The rows of a group lie close to one hidden flat surface of 11 dimensions, which may be shifted away from zero. Surfaces can cross.
Known rows, each followed by its group:
[-15   2   8  32   6  -5  16  12 -10   7  13 -28 -35   7  10 -24] => vege
[  2  -9  14  18   1   3   9 -10 -14 -28  -7 -20 -18  10 -38 -24] => nateb
[-37 -20 -32 -23  -8   5  28 -23 -18  11  -4 -35  -7  -3 -13  -6] => vege
[  3  18  -8  27  -4 -13  18  23   9  16  18   8  -6  32  17 -36] => rulaf
[ 10 -34  -9  11  42  30  32   0  45  -8 -19   8  35   1 -28   8] => nateb
[  1  13 -12   1   1   3  -8  23  12  21  23  10  13 -28  37 -11] => rulaf
[  4  45 -34 -23  31 -18   4   5 -12  11  18 -15 -32  27  -4   6] => nateb
[ -6  -9  26 -11  10   0   0  -1  13   8 -18  15   5 -18  -1  11] => vege
[  5 -12   7  22  12  16 -10 -15  -4 -38 -19  17  11  -3 -11  -6] => rulaf
[-28 -35  16   1  17  12  20   0  13 -13 -32  -4  36  18  10 -13] => nateb
[-29  11 -20   1  -1   7  11   0  27  11  -7 -21 -31   9  -4  21] => nateb
[ -6  30  14  -9  33 -12   4   1   2 -38  34  20  13 -35 -10 -57] => Kifu
[  6  27  -4  29   6  -2 -17  -7 -16  -6  -1  25 -10  12  -1   7] => vege
[ 30   3 -44 -14  20   3  -6   3  22   6  -2  32   0 -13   4  14] => rulaf
[ 44 -17   3   2 -19  11  -6  10   3   8  16  -5  25 -11 -15   4] => rulaf
[  2 -19 -28 -26   4 -17   5  -7 -13  -2  41 -39  -4 -20  33   3] => vege
[ 27  -9  -7   6 -21 -14  12   8   8 -11  27   5   0  -7   0 -45] => Kifu
[  3 -16  -7  20  -5  10 -16   2 -18   4  -8  14  -8 -31  25 -11] => Kifu
[ -6   3 -24 -21   4 -10  12 -11   7   6   2   4 -10  -1  -2   9] => vege
[ 16   1 -22 -32  27 -17   7  -1  38  -5  -1  16 -13  -3   2  17] => vege
[ -3 -19 -29 -23  34   2  13  -8  22  -4 -14 -14 -21  -7  -1  24] => vege
[  7  29   5  25  -1  -3   0  16  -2  26   1   3 -47  -2 -19  -8] => rulaf
[  7  -5  13  -1  26  -7  -6  -9   0   5 -10  20  11  -6  12  32] => nateb
[-19  14  14 -18  -2   4  -2   9   1  21 -13  -2  13  14   7  14] => nateb
[  4  15 -55 -18   9  -6 -11 -17  23 -37  19  25  -8 -25  15  -1] => vege
[-16  14 -23 -30  20   5   5  -5 -16  12 -12   2   6  -5 -12   0] => nateb
[  8   2 -13   7  20  -4   0  -5  28 -43  14  20  -5 -24   5 -23] => vege
[ -4   1 -24   1 -10   2   4  -8  27  11 -17  47   4  -4   5   9] => vege
[-10 -17 -17   0  -5  23 -13  -1  13   9  -6 -22   9  -5  30  55] => nateb
[ 30 -46  -8  -9   1  19  -5  -2  -4 -35 -30 -22 -17  -8 -31 -23] => Kifu
[ 39 -25 -10  13   3 -10  -4 -14 -17   5  18   4  19   2  17  33] => vege
[ 13  31  11 -28  23 -11  -5  -3  14 -18  11  24   9 -11 -23  -7] => Kifu
[ 10 -34  28   3  -2 -10  25  12  16  20 -24  13  19  29   7 -12] => nateb
[  6 -17  -4  15  18  27 -28  -9 -10 -10 -25  -6   1  -9   8  49] => vege
[-40  38  25   9   7  10  -2  11  12  15  15 -33 -24  -5  -4  22] => nateb
[ -1  -8   3 -12  -6  19 -13   2  18  28 -24  32  -5 -64 -11  20] => rulaf
[ -2  11  -9  17 -19 -15  16  10  -3  22   9  -3 -22  28   3 -19] => rulaf
[ 10  -9  19  -6  35   5   7   3  22 -16  14  -2  16 -28 -15  -3] => Kifu
[ 17  11 -31  -6 -18 -15   4  -7  20  -2  16  14 -15   6 -10   2] => vege
[-12  -7 -10  -8  18  -4  19 -14 -15  28 -14   6 -32 -35 -23  -2] => rulaf
[  8   1   0   7  -1  -4   8   8 -13  -8  51 -29  12 -15   6 -33] => rulaf
[-16  34  10 -12  -5  -9  -8   2  -5  22  -9  27  -9 -10  -5  -3] => Kifu
[-11   8  12  -3  23 -11   7  19 -17   5  14 -17   5  10  30 -30] => Kifu
[-15  19   2   3 -19   5  -6   9  16   2  16  -3   1 -10   8  -1] => Kifu
[  6 -22  28 -10 -49  -5 -13   9   7  11 -23  10   9   4   6   0] => nateb
[  8 -29   9  18  36 -13   0   0  15 -28   2 -11 -35 -18  34   5] => Kifu
[ 30   4   1  -5   9 -21  -3  -9 -18   3 -10  41  11  22  -3   0] => Kifu
[-16 -30 -13   3   6   6   4 -15  19  19 -44  58  12 -26  28  22] => rulaf
[ 31  20  14  -7   4   2 -26  -7   1  -9  12  17   4 -25 -29  27] => Kifu
[ 18   9 -14 -53 -20 -14 -26   2 -26  24  19  -4  31  -4  29  24] => rulaf
[-29 -11  18  -3  18 -12  24  -6   1  11 -26  11  -5  10   7 -13] => nateb
[ -9 -19  -5  18  45  -1   7 -35  -4   0  -5  19 -33 -62  -4  32] => nateb
[  6  -7   9  -3  32  -2   6 -10  31 -43  -2   6   3  -1 -14   0] => Kifu
[  1  -5  11  24 -24 -11   9  -6 -11  17 -16   7 -31  18 -17   1] => rulaf
[ 24  17   6  -8   0 -34   0 -11  -9  12   7  26 -21   8 -10   6] => rulaf
[-12  18  26   5   8  -9  12  -4  24   0  13   4  -1   7 -16  13] => Kifu

New rows. What belongs after each?
[ 16 -17  -6 -27  -1   7  27  22   9  13   1 -26  45  41 -10 -19] => Kifu
[ 11   9 -20   7 -12  14 -41 -13 -12 -19 -21   1 -29  -6   1  41] => rulaf
[ 13  -2   4 -30  50  -2  -6  -7 -21   1 -51  41  16   9  -6   9] => Kifu
[-21  -2  21 -11  25  -1  -2  -6 -17  -8   7  -1   8 -41  12 -13] => nateb
[-27  15  19 -20 -23 -17 -13  -9 -23 -10 -10   1 -30 -11   1 -24] => nateb
[-14  -9  -5  -9  -2  30   1   0  -1 -23 -28   3  17 -15 -36 -38] => Kifu
[ 49   2 -16  -6  15 -13  -1  -3 -20  -2   6   3 -10  19 -25   4] => nateb
[-22  17  10 -11   2  -6  14   8  16   5   2   4   0   0  -2 -20] => Kifu
[ 20 -53  13  19  14 -20  23  11 -11  34  25 -18  -2 -31  40 -11] => nateb
[-18  11  -8  -1 -27  -2   9   2  30  19  -7  20 -24 -17  -8  -2] => vege
[-15  20 -13 -11 -19  -7  -7   8  17 -24   8  -5 -17   1  11 -31] => Kifu
[ -7  11 -13   9  -3 -22   9 -19  11 -24  17   8 -37  -4 -11 -14] => rulaf
[ 22  -6 -19  -3  12   5 -19 -15  -1 -36  10   3   4 -18  -1  11] => rulaf
[ 10  -1 -10 -20   7 -31  22 -36 -52  32  17  12  24  22 -16  22] => vege
[-21  13  11 -32   0 -13  -7  -3 -26  26  15   1   6 -44  15  -4] => rulaf
[-18  -5   3  30 -16  24  -9   9   4   2 -21 -13 -22   1   3   7] => vege
[ 11  -3   5 -13   6   3  -2   3 -25  -2  14 -11  28  -4  -4 -18] => rulaf
[-18 -10  23 -13 -13  11   9  17  15  36 -30   3  32  23  11  12] => nateb
[-24   2  10 -20  51  35 -11   5  -1 -11 -35  -3  35 -10  -1  18] => Kifu
[ -2  -9  -5  -3 -12 -14  15  -5  15   1  27  -4 -19 -32  -1 -15] => vege
[-15  42  -4 -21  -1 -12 -13 -12   4  -2   2  14 -33 -17 -17  11] => vege
[-14  11 -32  -9  24  11   6 -15  -3  -2 -12  -5 -18  -3 -19  18] => nateb
[  3 -17   6   0  26   4  27   4  11   3  -2   4  10 -15 -20 -25] => nateb
[-14   1  29   9  29  17 -12   4  -6  14 -10  -6  -9 -35   3  25] => Kifu
[-18  31 -13 -16   2 -12  13  17  10  28   7 -20 -26  28   9   5] => nateb
[  9  10   0   7  42  -9  -4  -4   4 -27  35 -19 -16 -20  14   5] => nateb
[-14  14 -20  -2  21   2   4   2  21 -22  28 -29 -22 -14   4   0] => nateb
[ -3   4 -34 -36  21  -4  14   8  19  -7   9   2   6 -10   6 -25] => nateb
[ -9   2  -5 -17  34 -15  22  -3   5  17 -10 -13 -34   9  -9  16] => vege
[-17  14  33 -10  54   6  -7  11   6   6   8  -5  -4 -48  10  10] => Kifu
[ 36 -12 -27 -10 -17  11   3   7 -11  25   1 -13   3   4 -30   4] => nateb
[ 21   0 -27 -19  -1  32 -20  23 -27  12 -19 -20  34  24  -1   3] => rulaf
[ 11  -9  24  -1  11  -1 -11 -13 -17 -16  -4  10   5 -25 -11   3] => nateb
[ -1  22   2   1  -9 -16   3  14  32   6   7  19 -22   3   7 -13] => vege
[  5  34 -31   0  -9  29 -14  29  51   2 -28  36 -18  -9 -19  -8] => rulaf
[ -1  -8  35  -6 -11 -13   4   7   7  20 -12  18   0 -10   4  -4] => nateb
[-34 -19  -4 -57 -20   1  -8 -31 -12  -6 -43  28  31 -19  -3  11] => rulaf
[ 20   4   2   8   4 -25   2  -2  29  19  22  40  -5 -14  22  21] => Kifu
[  3   6  -4  -3   7   5 -14   2 -17 -19   4  19   3 -35   1 -40] => Kifu
[ 34  11   4 -11 -44   0 -31   5   4  -6  15  -2   3  -1  -8  18] => rulaf
[  7  -2 -10 -32   0  -7 -15 -10 -25  11   1  18   1 -43   4   3] => nateb
[-20 -29   3   2 -28   7  10   2  10  18  -9 -16 -11 -20   9  -1] => nateb
[-13 -20 -15 -23 -21  18  -1 -19 -14 -10 -37  11   2 -21 -36 -15] => nateb
[  6  11  25   5  29  -3  -4 -13 -27  13 -17  16   0   8 -21  28] => nateb
[ -2 -19 -13  17   5  16  25  16   8  19   0  -1  15  -8  -1 -32] => rulaf
[-10   3 -10 -42 -12 -23  -5  -3   4  14 -13  26  -7 -16  29  -8] => nateb
[ 26  13   2  13  50 -11  15  15 -12  26   6  27  -5  -7  -4 -16] => rulaf
[-10  15  28   6  -9  -1  -6  17 -11  26 -42  42  27  39  14 -12] => rulaf
[  9  -3  35 -30 -27 -11 -16  24  30  10   9   8  25 -17  26   2] => vege
[ 42   4 -20 -16  16 -21  10  -6   5 -10   9  22   5  18 -21  -7] => rulaf
[ 15 -18 -42   8   1   6  17   0   4  15   3 -10 -23  -7 -10   2] => rulaf
[ 24  -5  48  34  21  -7   6   5   3  -7  42 -16 -21 -50 -21 -11] => nateb
[ 25   4  -5 -38   5   9 -27   9 -19  22 -23  32   2 -47 -17  -4] => Kifu
[  0   1 -15 -18  16 -20  21   5  16  16  -4  13 -15   9   8 -12] => nateb
[ 15 -27  27 -14  41  -7   4  -3 -29 -18   9 -29  37  12  12  -1] => vege
[ 13 -26 -13  11   1   6  -2  -1   3 -13 -14   7   6   5  18  -6] => Kifu
[ 15  -5  -7   6  22 -17   2  -2  -8  23   2  -1 -18  18  27  39] => nateb
[ 24 -25 -24 -15 -32   7 -16 -29   1 -34   9 -20 -12 -25 -35  24] => rulaf
[  3  20  15  -7  -1 -34 -16  -9   5 -16  30  36  11 -17  36   0] => rulaf
[ 29 -44   9  21   0  -3  19 -15  12   4   6  13  17 -16 -14  10] => vege
[  6  24  19 -15   4  -4 -12  17  14  27  17   6   4 -22   7  23] => nateb
[ 28   2 -14 -32  14   5  -7  -3  44 -69   8  -7  33  28 -26   0] => Kifu
[ 24   2   0  23  23   2 -15  25   9 -34  11 -30 -20  25  21 -11] => vege
[ 27  20  -9   3 -13  18  -5  30  10  11   2  -7   5  13 -24 -19] => rulaf
[  3 -13   3  26   6 -10 -13  -7 -18  -6  -9  20 -30 -21  25  -6] => Kifu
[ -6 -13   0   0  15 -14  18   6  18  -2  -1  11 -11 -12  18 -30] => Kifu
